The first 9 rows are patterns. Each new row is the sum of 2 different patterns, raised or lowered, with some noise. Before adding, each is slid sideways (what falls off one end comes back at the other) and multiplied by a number that may be negative. Names go in the order of the patterns.
In the rows, 128 means zero.
Some rows, each with the names of its patterns after it:
[101 145 120 160 162 134 107 158 122 148 101 129 140 166 120 137 134 148
  99  98 149 125 134 117  94  91 147 125] : J_691
[102 114 138 101 115 149 153 159 122 126 137 106 142 165 146 158 146 148
 160  97 121 137  99 108 103  95 141 127] : J_718
[147 102 121 104 134  95 127 153 131 106 135 157 142 152 159  99 147 101
  92 126 100 153 119 134  93 109  91 130] : J_926
[131 164 149  95 108 156 159 159 103 128 110 161 112 134 157 143 155 123
 132 160 140 148 157 150 137 152 140 117] : J_939
[155 164  93 142 113 137 139 131 135 143 139 150 161 133 136 161 146 133
 121 107 125 153  90 149 159 108 134 126] : J_640
[154 162 116 160 137 164 103 147 148 108 136 155 153  96  94 131 142 126
 134 103  97 163 100 120 157 100 127 112] : J_72
[158 139 138 146 111 161 115 129 159 138 162 101 101 159 147 131 114 115
 113 126 154 165 162 140 114 165 165 112] : J_660
[112 133 143 128 155 114 151 132 103 158 150 131 158 104 140 158 101 130
 165 140 104 105 107 162 133  92 115  97] : J_34
[100 133  94 156 111 105 106 115 141 142 128 150 144 154  97 133 148 132
 114 116 166 113 140 120 137 148 140 106] : J_769

New rows, each followed by the names of its patterns:
[ 91 144 103 108 133 137 142 111 130 147 116 139 149 155 165 129 156 157
  94 122 119 108  93  96 101 136 136  81] : J_718 J_660
[133  73 104 101 125 137 125  94 115  86 129 112  94 144 116 124 121  50
  68 124  73  62  92  64 136 127  82  73] : J_691 J_718
[145  79 127  70  94 107 101  88  78  65  64  78  78  50  95  87  90 113
 106  79 108  82  57 118  84  84  62  72] : J_640 J_769
[ 92  95  72  89  93  90  58 107 100  98 123  76  79 103 126 137 105  88
  92  94  98 127  67 114 118  64 105  97] : J_72 J_34
[ 77  70  82 119  97  66  79 109  91  60  92  92  92  78  85  80 101 107
 100 132  70 102 113 111 113  94  69 103] : J_72 J_769
[132  94 110 138 128 136 109  93 145 129 108 118 117 107 126 122 145 149
 112 109 154 143  95 124 114 135 129  89] : J_660 J_34
[165 116 139 136 139 164 150 136 180 145 165 145 123 164 162 160 183 143
 159 163 143 163 167 167 134 135 139 166] : J_660 J_34
[163 159 168 198 185 152 163 173 156 174 133 142 146 181 145 156 144 195
 163 140 118 159 164 156 130 177 173 137] : J_691 J_34
[122 145 124 140 130 156 144 123 122 161 123 105 135 119 118 138 108 164
 148 142 146 117 138 129 146 139 146 122] : J_926 J_640
[153 172 159 144 198 159 138 150 147 167 137 124 115 148 126 140 151 145
 188 153 175 176 145 204 149 161 197 133] : J_34 J_769
[120 156 125 164 120 149 145 171 132 136 148 169 115 120 163 142 154 112
 102 106 144 126 101 141 134 168 159 135] : J_691 J_718
[138 171 155 132 122 109 138 157 106 161 154 106 134 124 151 158  97 158
 126 141 155 145 151 161 140 153 170 145] : J_718 J_640
[100  75  55  63  89 117  85  72 100 100  80  77  99 111  76  97  79  97
  87  83 119 117  75  82  91 107  98  94] : J_640 J_660
[124 103 121 121 114 122 112 115 110 139 133 131 115 133 141 110 148 132
 140 150 143 139 137  99 118 120 100  99] : J_718 J_769
[190 200 178 182 166 175 151 179 196 195 136 137 193 187 195 139 178 147
 173 149 176 179 157 175 147 149 197 160] : J_926 J_939
[154 148 151 181 206 172 138 180 176 168 212 149 178 164 125 179 113 132
 131 199 126 151 164 176 142 135 160 197] : J_691 J_72
[ 98 108 104 136  90  53 136 106 109  83  75  80 116 143 124 150  87 104
 146 146 100 112  97 106  97  75 104 114] : J_660 J_769
[122 162 142 119 111 163 139 134 106 117 175 142 161 129 122 104 133 120
 132 112 119 156  94 115 143 110 141 127] : J_926 J_34
[118 139 128 143 122 105 124 144 101 138 132 153 141 129 113 148 108 119
 118 131 137 104 114 130 134 136 143 119] : J_691 J_718
[161 144 121 107 168 143 146 132 122 135 159 179 138 145 178 141 166  97
 119 151 160 109 137 154 153 148 128 119] : J_691 J_769
[ 74 102  63 133 104  91 130  61 101  81 134 127 113 110  86 133  86 122
  99 108  99  91 105  93  71  74  91  76] : J_926 J_72
[116 135 184 172  89 173 174 127 185 168 131 134  87 122 109 109 128 156
 128  93 143 101 117 135 148 166 118 133] : J_926 J_72
[ 94 124  63 144 100 128 125 159 118  59 149 108 141  97 126 102 102 129
 128 131  58 108 105  98 148  81 125 147] : J_926 J_769
[168 182 126 160 146 150 158 156 155 136 135 166 112 126 125 146 151 126
 149 130 122 137 179 173 159 147 167 127] : J_72 J_769
[178 171 138 173 201 150 117 139 147 183 166 113 130 151 129 157 184 143
 179 136 190 180 130 200 180 178 168 148] : J_72 J_34
[162 138 184 174 144 160 159 163 184 197 167 181 184 189 168 142 157 169
 184 141 168 193 158 153 160 203 201 117] : J_640 J_34
[ 70  63 129  99 135  86  97 114  79  71  91 108 110  54  70  91  55  76
  71  95  79 101 111  61  65 121 142  95] : J_939 J_72
[134  90 141 117 133 142 104 125 151  91  74  86  79  95  77  77  96  79
 104  68 105 100  70 120 114 150 123  91] : J_718 J_72
[125 187 133 137 148 129 161 133 119 165 130 150 138 149 161 155 139 129
 145 137 134 153 124 136 149 143 176 141] : J_640 J_660
[175 138 146 162 142 167 141 198 204 164 173 154 166 176 202 155 202 167
 138 196 168 188 149 165 173 133 159 158] : J_926 J_72
[161 161 132 176 164 141 148 173 169 139 147 164 165 190 175 134 145 183
 151 154 126 117 155 162 130 175 144 172] : J_691 J_926
[101 115 123  97 130 137 145 103 108 105 125 148 126 107 126 133  93 136
 142 136 103 116 149 119 135 129 121 130] : J_926 J_72
[129  63  80  75 101  97 118  67  74 120  84  66  92  86  88  84 102  95
  58 125  96  98  83  98 125  99 100  97] : J_691 J_72
[159  97 154 140 114 128 138 155 169  97 129 124 134 144 125 145 138 125
 141 160 127 120 146 132 117 133 103 134] : J_926 J_640
[103 104 157 142 169 119 122 139 142 136 139 122 100 121 119 107 132 119
 132 171 131 114 172 114 123 145 142 143] : J_640 J_660
[153  97 173 154 128 132 162 158 164 134 155 119 141 178 174 152 152 160
 163 191 172 134 194 168 135 159 132 157] : J_640 J_72
[154 164 154 135 147 160 127 158 162 168 163 154 147 169 130 145 146 144
 150 131 133 154 153 148 156 149 137 152] : J_691 J_718
[133 149 108  75  91  79  83 160 124 164 154 103 167 118 109 130 155 138
 161  99 120 130 120 158 116 168  94  70] : J_926 J_660
[100 115 100  90 141 106  76 113  93 122 123  98 126 138 108 146 115 134
 144 129 112 139 130 121 119 110 112  99] : J_691 J_718
[136 149 155 116 138 117 147 161 130 184 172 140 158 154 178 149 167 167
 174 165 158 150 175 175 132 189 155 147] : J_926 J_72
[143 119  81 137  90 128  95 116 163 109 121 136 134 135 126 177 126 126
  93 100 140 115 163 125 118  74  90  91] : J_926 J_660
[185 144 163 186 174 192 181 157 180 192 183 176 159 138 166 182 109 174
 206 148 134 136 196 209 139 148 137 147] : J_939 J_640
[ 90  95 115 124 120  91  82  86 112  71  85 105  91 102  76 115 135  79
 120 124 144 102 114 115  94  97 131 142] : J_718 J_72
[137 116 116 161 131 133 126 147 147 124 122 120 138 122 145 123 128 128
 125 136 139 142 127 146 125 116 139 126] : J_939 J_640
[165 108  93 106  96 149 125 125 166 123 138  93 110 164 123  93 134 163
  88 130 135 150 161 114 101 124 140 115] : J_34 J_769
[138 167 159  90 104 170 159 102 130 111 123 124 138 155 182 164 115 193
 140 129 177 158 150 137 104 162 102 118] : J_660 J_769
[ 82 112  85 133 105  83 175 133  96 147 163 166 172  96 126 177 151 142
 161 138 102 107  86 145 115 119 165  98] : J_718 J_34
[102 101 111 124  84  88 119 125 123 108  98 102 111 105 123 129 112 117
 112 135 106 101 124  98 113  87 100 123] : J_718 J_72
[107 121 119 104  92 119 109 125 103 135 118  86 102 134 104  83  87  71
  77 134  67 130 142  93 122  82 120 116] : J_926 J_640
[133 106 102 202 124 112 162  99 133 137 180 177 154 165 171 181 106 184
 181 132 175 152 176 140  96 150 185 152] : J_72 J_34
[ 94 121 124 123  85 121 139 128 130 127  85 122  82  79  98 100 126  97
 112  90 101  69 117 119  93 101  85 109] : J_926 J_769
[ 83  91 118 129 111 118  95  97 112  93  98  73 101 100  99  79  87  72
 110 100  91 120 113  88 108  99 117 125] : J_34 J_769
[ 98 125  77 155  99 103 150 125 143  92  98 144 105 124 122 145 109 123
 132  97 102 134 146  95  90 131 141 137] : J_939 J_72
[124  98 148 108 115 131 145 142 155 109 108 145 127 123 130 140 106  90
  98 132 114  97 122  98  79 122  90 119] : J_718 J_926
[138 119 146 171 126 152 182 191 161 149 163 162 122 157 210 160 188 165
 175 195 128 132 143 127 113 144 109 149] : J_718 J_769
[ 87  92  87  75 107  76  82 119  96  86  93 110 117  89  72  92  98  90
  98  87  93  83  82  73 102  70  83 114] : J_718 J_34
[143 157 160 153 152 153 167 128 143 164 150 127 126 155 134 151 135 155
 150 137 123 115 139 113 150 142 132 125] : J_718 J_769
[139 121 113 129 130 132 137 113 141 123  95 118 114 138  79 107 140  85
 112  92 146 123  83 135 102 104 107 136] : J_640 J_72
[ 99 115 126  85 106 135 103  91  82 121 126 103  75  95 122 127 127  82
 106 114  86  99  82 132 127  78 106  95] : J_691 J_939
[100 104 100  98  91  49 113 101 100  58 131 116 103 141 126  57 102 108
 101 102  70 128  92 129  98  61  95 113] : J_926 J_72
[150 137 152 158 157 179 158 122 177 158 139 139 130 168 149 143 155 136
 144 163 126 150 161 147 157 127 124 166] : J_939 J_640
[118 122 155 151 152 155 177 125 135 115  92 137 114 158 129 148 108 126
 116 139 156 127 134 116 136  91 131 168] : J_926 J_640
[172 111 159 175 166 178 135 149 161 150 138 181 181 115 129 124 198 177
 113 160 129 160 141 177 166 164 145 189] : J_72 J_34
[173 182 178 171 174 156 127 167 184 102 157 163 137 159 145 193 180  97
 156 121 151 151 134 179 170 158 192 198] : J_718 J_640
[118 138 125 100 123 142 114 148 121 116  90 111  95 139  92 112 134  97
  83  97  96 130 106  85 119  96  91 102] : J_691 J_34
[122 105  74  97 137 121 102 105  73 128  90  96  86  99 113  84 100  71
  97  84  89 107  79  85  81 102  74  96] : J_926 J_939
[ 85  97  94  91 116  86  79  86  67  89  98  85  88 101  91  94 104  78
 112  85  97  99  90  99  66  99 112  84] : J_72 J_660
[ 64 108 148  97 136  99 117  80  72  68 136  71  75 111 114 132  85 100
 127  94 159 150  69 108 109 122 149  55] : J_691 J_660
[124 162 153 135 139 145 115 127 158 171 157 130 153 143 129 153 167 167
 155 165 162 160 123 132 165 140 123 124] : J_718 J_660
[ 89  92  84 108 113  73 100 110 101 140  79  99  98  98  68 119 116  62
  70  56 104  78  87 129  85  53  83  86] : J_718 J_926
[143  84 124  87 143 169 113 135 134 173 112 154 161  87 143 129 121  94
  75 141 129 127 106  90  71 155 109  99] : J_926 J_72
[ 90 116  72  64  59 135 131  76  78  90  74 111 126  50 120 114  69 103
  89 135  87  47  92  48 106  65 137  60] : J_939 J_72
[112  92  93  70  84 134  76  85 101  97 132 129 107  88 131 105 132  79
 104 126 140  95 104  91 113  89  52 128] : J_691 J_640
[135 152 117 147 119 147 173 140 177 101 125 170 160 143 118 119 124 120
 145 147 176 139 113 158 169 130 134 150] : J_660 J_769
[114 162  95 109 125 124 135 104 100 136 105 127 119 137 111 130 142 116
  95  85 135 157  88 122 140  98 137 135] : J_640 J_72
[138 127 127 157 137 161 143 127 138 161 150 132 124 120 159 144 142 127
 153 151 146 144 124 171 137 119 153 137] : J_939 J_640
